Every row belongs to one group in each of 3 separate groupings. Each group adds its own fixed numbers to the row, and there is some noise. The rows also spread widely along 11 directions, which tell nothing about the answers.
In the rows, 128 means zero.
Known rows, each followed by its group in each grouping:
[150 117 139 133 150  96 147 147 163 127  86 124 118  74  40 102 129  69
 212 215 143 110 132 135 185 151] -> (3) J_420 J_191
[116 128 120 127 120 112  97 119 137 123 117 152  91 147 164 122 130 115
  98 127 144 147 153 113 117 134] -> (0) J_524 J_369
[102 148 145  96 105 126 130 129 140 129 141 129 123 156 137 137 120 161
 115 120 157 136 130 136 123 119] -> (1) J_756 J_221
[ 97 123 145 130 112 147 174 128  96  97  87 111 154 170  87 110 105 152
 150 109 114  93 129 157  98 119] -> (1) J_420 J_191
[149 159 148 175 127 118 145 156 123 144 125 127 147 104  98 141 131 109
 141 107 119 140 106 149 135 131] -> (2) J_378 J_369
[153 100 123 131 121 106  94 154 145 136 169 146  95 127 164 121 119 115
  97  90 135 132 112 121 147 110] -> (2) J_378 J_221
[ 94 158 106 161 140  86 180 106 112 143 114 136 122 108 137 116 111  83
 194 136 103 154 108 117 155 153] -> (0) J_756 J_191
[ 95 147 149 109 129 116 148 108 142 119 132 146 127 157 169 158 105 164
 127 132 117 166 136 155  87 147] -> (3) J_422 J_369
[242 104 184 124 115  94 160 144 108  99 136 165 116  92  92 122 129 109
 134 143  79 113 101 180 115 100] -> (1) J_422 J_369
[108 117 176  59 101 111 154 105 169 107 138 127 124 175 127 119 110 180
 116 141 172  83 137 152 141 103] -> (0) J_524 J_191
[141 117 106 109 109 136 154 168  72 109 118 148  85 146  98 119 120 109
 128 114 142 130  77 142 146 124] -> (3) J_378 J_191
[153 149 225 148 125  81 100 117 230 154 148 136 108 118 156 119 137 166
 108 155 188 115 160 151 138 123] -> (0) J_524 J_369
[ 78  85 159 178 141 107  80  99 185 119 161 143 112 186 222  95  88 150
 151 109 125 112 153 126  90 150] -> (0) J_756 J_191
[109 134 115 162 115 113 125 138  98 134 111 146  80 152 153  92 122 124
 131 118 155 135  89 139 132 145] -> (3) J_756 J_191
[ 89 132 113 150 146 111 166 116 127 128 157 108 170 127 160 151  88 116
 158  75  53 152 126 122 110 116] -> (1) J_420 J_221
[118 142 135  76 100 122 168 122 110 120  92 150  81 156 146 116 140 174
  71 126 167 140 131 158 122 122] -> (3) J_756 J_369
[144 117 123 116 126 102  92 137 134 129 134 120 122 119  94 126 112 114
 136 139 130 105 107 125 143 113] -> (3) J_422 J_221
[131 135 116 168 120 112  80 114 109 143 146  77 198 127  82 153  85 124
 138  90  88  84  95 122 104 102] -> (3) J_420 J_221
[119 155  79 122 119 146 118 162  84 128 110 105 141 136  92 161 137 117
  87  71 122 145 126 102 127 102] -> (3) J_422 J_369
[123 149  87 173 148  97 118 147 140 146  64 124  93  79 103  81 161  47
 153 133 158 137 163  77 168 133] -> (0) J_524 J_191
[129 146 122 133 126  98  83 120 149 150 107 107 128 110 117 119 131 127
 108 125 151 119 140 111 126 114] -> (3) J_422 J_221
[114  97 112  72 108 108 173 100 118 118 170 110 162 154 152 133  85 157
 105  62  81  95 100 140 151  78] -> (2) J_420 J_221
[ 55 111  94 131 144 127  94 108 158 120 114 133 140 150 159 128 101  98
 146 138 108 153 193  89  95 156] -> (1) J_378 J_369
[ 95 125 126 137 139 108 108 121 162 123 113 158  80 143 175 114 126 106
 151 154 158 159 156 110 128 158] -> (0) J_422 J_191
[142 117  93 154 137  69 101  84 130 138 131 111 164  85 110 114 106  68
 174 136  87  99 127  85 141 113] -> (0) J_756 J_191
[106 124 116 220 143 127 115 142 115 134  64 130 106 126 163  72 134 111
 109  83 109 126 156 119  90 145] -> (3) J_756 J_369

New rows, each followed by its group in each grouping:
[165 133 117 158 114 115  48 133 123 138 118 116 155  99  59 132 125  88
 124 141 137 100 137 103 114 112] -> (1) J_378 J_369
[178 113 154  74  97  89 115 114 125 114 148 132 129 129  84 135 111 129
 112 149 137  79  97 140 140  86] -> (0) J_524 J_221
[115 126 137 132 167  88 188 107 171 126 120 121 155  86 119 115 112  85
 187 138  85 130 172 115 145 131] -> (0) J_378 J_191
[126 126 105 131 132 102 113 108 120 127 166 114 178 127 100 171  86  96
 150 114  79 117 113 107 128 114] -> (0) J_378 J_369
[ 84 113 151 169 156 113  62 132 206 131 135 148  99 146 196 115 124 119
 138 143 151 158 191  98 104 169] -> (0) J_756 J_221
[146 174 149 151 125  96 142 118 148 161  95  94 145  88 115 121 146 150
  88  95 133 114 148 132 123  94] -> (3) J_422 J_369
[203  80 159  90 150  92 163 156 150  91 124 172  78  84 131 110 138  89
 128 146 102 140 156 134 145 105] -> (0) J_422 J_221
[117 102 154 131 112 103 159 106 147 118 133 129 116 148 169  90 101 156
 129 104 114 100 132 153 120 110] -> (1) J_420 J_191
[147 130 129 141 106 123 125 133  81 121 142 136 123 146 138 137 109 130
 108  88 109 132  92 145  95 106] -> (1) J_420 J_221
[ 82 139 101 119 123 140 146 141 111 122 120 122 133 151 119 135 116 112
 148 106 133 146 135 108 127 129] -> (1) J_378 J_191
[128 154 123 171 121 128  70 137 116 142 140 124 131 149 167 164 114 141
  89  78 130 158 114 124  74 126] -> (3) J_420 J_221
[ 62 128  77 110 128 141 147 130  84 107 102 142 122 177 124 133  95 110
 159 124 125 149 112 122 114 152] -> (3) J_378 J_191
[ 88 162 166 164 118 124  91 120 150 137 106 130 111 168 156 121 121 170
 130 130 180 132 129 148  87 151] -> (3) J_422 J_191
[126 177  85 166 133 114 107 144  99 147  81 114 141  83  87 133 142  72
 144 113 118 158 142  85 117 124] -> (1) J_422 J_221
[ 98 139 140  84 138 129 151 142 157 112 107 114 152 129  82 144 132 129
 144 144 137 126 173 112 138 131] -> (0) J_756 J_221
[101 142  97 106 142 132 169 156 133 138 117 107 133 114  96 140 132 110
 113 100 130 148 146 108 167 120] -> (3) J_378 J_369
[134 149 111 139 122  91 134 112 115 149 128 128 105 114 191 121 124 138
  78  67 112 147 114 125 114  97] -> (3) J_422 J_221
[112 167 122 160 151 131 147 136 122 122  85 137 136 118 147 147 142 105
 107  89 108 185 193 104  83 138] -> (0) J_378 J_369
[128  98 144 144 135 112 128 149 145 121 117 122  99 129 130  82 129 123
 117  93 130  92 139 119 151 103] -> (0) J_422 J_221
[149  56 113 127 111 109  30 120 147 109 119 150  95 155 158  84 113 121
  93 132 143  91 143 111 112 121] -> (2) J_420 J_221
[152  71 168  85 122 110 149 129 165  97 161 136 125 143 136 109 104 147
 120 114 115  86 147 143 131  87] -> (1) J_378 J_191
[ 97 139 126 113 151 114 196 145 148 130 132 118 142 111 114 136 115 119
 168 130  99 144 129 135 158 138] -> (3) J_756 J_221
[118 128 104 158 127 126 206 169  57 125 117  97 149 123  24 101 107  78
 195  85  97  75  51 136 194 106] -> (0) J_378 J_191
[105 162 160 108 113  96 200 117 165 154 107 125 102 110 126  85 144 157
 126 146 165 121 140 151 174 121] -> (1) J_756 J_369
[160 116 134 153 113  86  96 108 110 138 129 144 107 122 154 105 103 127
 101 109 121 111  91 146  97 112] -> (3) J_378 J_221
[147 101  99  97 147  82 154 101 137 113  93 140 127  81 120 104 118  75
 161 166  88 127 157 111 137 128] -> (3) J_756 J_191
[132 151 183 150 146 128 117 145 181 112  64 137 116 119 120 110 162 134
 124 146 170 142 211 122  95 139] -> (0) J_422 J_191
[112 131 115 117 150 118 124 174 183 146 132 115 108  98 122 126 148 106
 118 122 157 150 168  92 175 125] -> (3) J_756 J_221
[ 75 143 128 145 135 102  91 100 184 159 215  86 193 151 143 182  72 142
 178 108 111 123 101 109 137 133] -> (3) J_756 J_191
[139 112 100 132 132 109 179 141  80 116  99 155  85 126 146  99 125 105
 117 102  91 149 106 145 129 125] -> (3) J_422 J_369
[137 101 135 136 126 123 141 143 146 114  40 100 145 107  51  45 150 114
 142 136 145  50 173 117 157 107] -> (2) J_756 J_191
[119 115 116  56 113 167 184 199 109  96 149 131 100 169  98 150 135 135
 112  81 149 147 121 123 170  97] -> (1) J_422 J_191
[154 130 150 166 141 124  96 125 107 102 150 151 168 144 139 191  98 106
 137 109  65 167 139 131  46 140] -> (0) J_378 J_369
[158 110 131 136 112 125  69 151 135 125  95 125  90 133 128 100 143 134
  65 110 168 104 146 123 109 103] -> (3) J_420 J_221
[188 143 154  59  87 111 138 177 128 131 187 119 122 118  39 168 131 129
 123 140 164 102  64 152 197  79] -> (1) J_524 J_221
[120 136 114 114 120 112 168 115 102 120  58 102 145 114  68  84 131 125
 133 128 131  81 139 127 138 104] -> (3) J_756 J_191
[146 145 100 149 141 113  77 130  96 122 118 133 151 112 101 170 106  80
 162 145  87 163 116 113  83 143] -> (3) J_422 J_221
[155 151 177  69 134 118 205 159 138 108 127 135 135 107  52 156 131 128
 154 161 132 133 132 159 154 116] -> (0) J_378 J_221
[148 137 110 117 129 124 190 188 105 137 164 117 115 111  80 146 123  98
 148  87 127 136  67 135 203 102] -> (3) J_378 J_191
[122 151 141 199 144 155  92 192 100 120 123 144 120 156 122 166 117 112
 154 105 115 178 104 139  75 162] -> (3) J_422 J_221
[121 126  97 143 130 102 122 136 119 142 132 113 126 114 106 117 111  98
 161 122 121 119  98 106 161 126] -> (3) J_756 J_191
[109  97  79  59 117  89 138  89 106 103 157 125 151 148 133 146  83 106
 132 109  77 112 117 101 136  95] -> (0) J_524 J_221
[141  92  98 114 117 104 154 163 107 125 101 127  94  98  46  60 129  74
 172 161 132  75  92 122 207 113] -> (1) J_756 J_221
[149 148 133 139 123 121  95 141 113 124 134 139 153 131 107 167 115 114
 142 125 114 151 104 133 103 133] -> (2) J_422 J_221
[150  87 129 135 114 122  89 140 118  99 130 161  92 153 135 110 108 101
 147 146 133 125 117 133 107 137] -> (1) J_420 J_191
[ 87  92 120  66 127 162 142 164 163  86 100 145 117 172 124 131 133 132
 107 127 144 146 191 114 134 136] -> (2) J_524 J_369
[170 106 135 138 118 114  98 161 126 111  88 176  27 131 149  82 156  93
  95 145 190 142 136 125 142 132] -> (0) J_420 J_191
[103 138  94 131 120  94  70  94 124 140 145 121 145 143 127 152  90 110
 162 141 128 126  97 108 118 133] -> (3) J_422 J_191
[ 85 143 174 250 119 123  47 128 174 165 123  92 136 157 164  87 111 164
 120  78 155  89 139 129  84 130] -> (1) J_420 J_221
[ 72 149  81 129 129 132 141 135 113 129 115 127 122 149 129 146 118  98
 134 111 134 159 135 102 146 143] -> (0) J_420 J_369
[151 134 158 132  90  94 128 101 113 135 153 133 116 145 177 119 105 171
  80  79 119 113  94 164  95  88] -> (1) J_420 J_221
[ 62 135 113 100 129 128 159 114 138 119 133  93 174 160 106 140 103 144
 147  98 124 104 146 100 147 116] -> (0) J_756 J_191
[139 101 137 190 130 112 122 128 106 113  93 149  93 141 167  75 120 112
 125  97 116 112 132 136  95 126] -> (0) J_420 J_191
[186 146 195 152 129 106 124 126 133 115 138 122 184 114  60 159 115 122
 177 155 105  99 110 156 101 124] -> (0) J_756 J_191
[113 116 177 130 147 106 168 133 206 124 131 126 108 129 196  97 133 157
  93  79 126 124 193 126 131 101] -> (0) J_524 J_221
[106 133 114  92 109  88 172  96 112 139 119 114 119 124 125  91 115 142
 101  96 134  89 114 128 159  84] -> (0) J_378 J_221
[146 122 155 185 131 119 147 157 103 127 185 162  99 159 186 143 102 125
 125  64  97 157  68 162 118 129] -> (0) J_378 J_369
[177  87 118  93 104 111 115 133  97 107 143 141 113 127 110 112 109 113
  95 106 109  97 110 129 121  83] -> (1) J_378 J_221
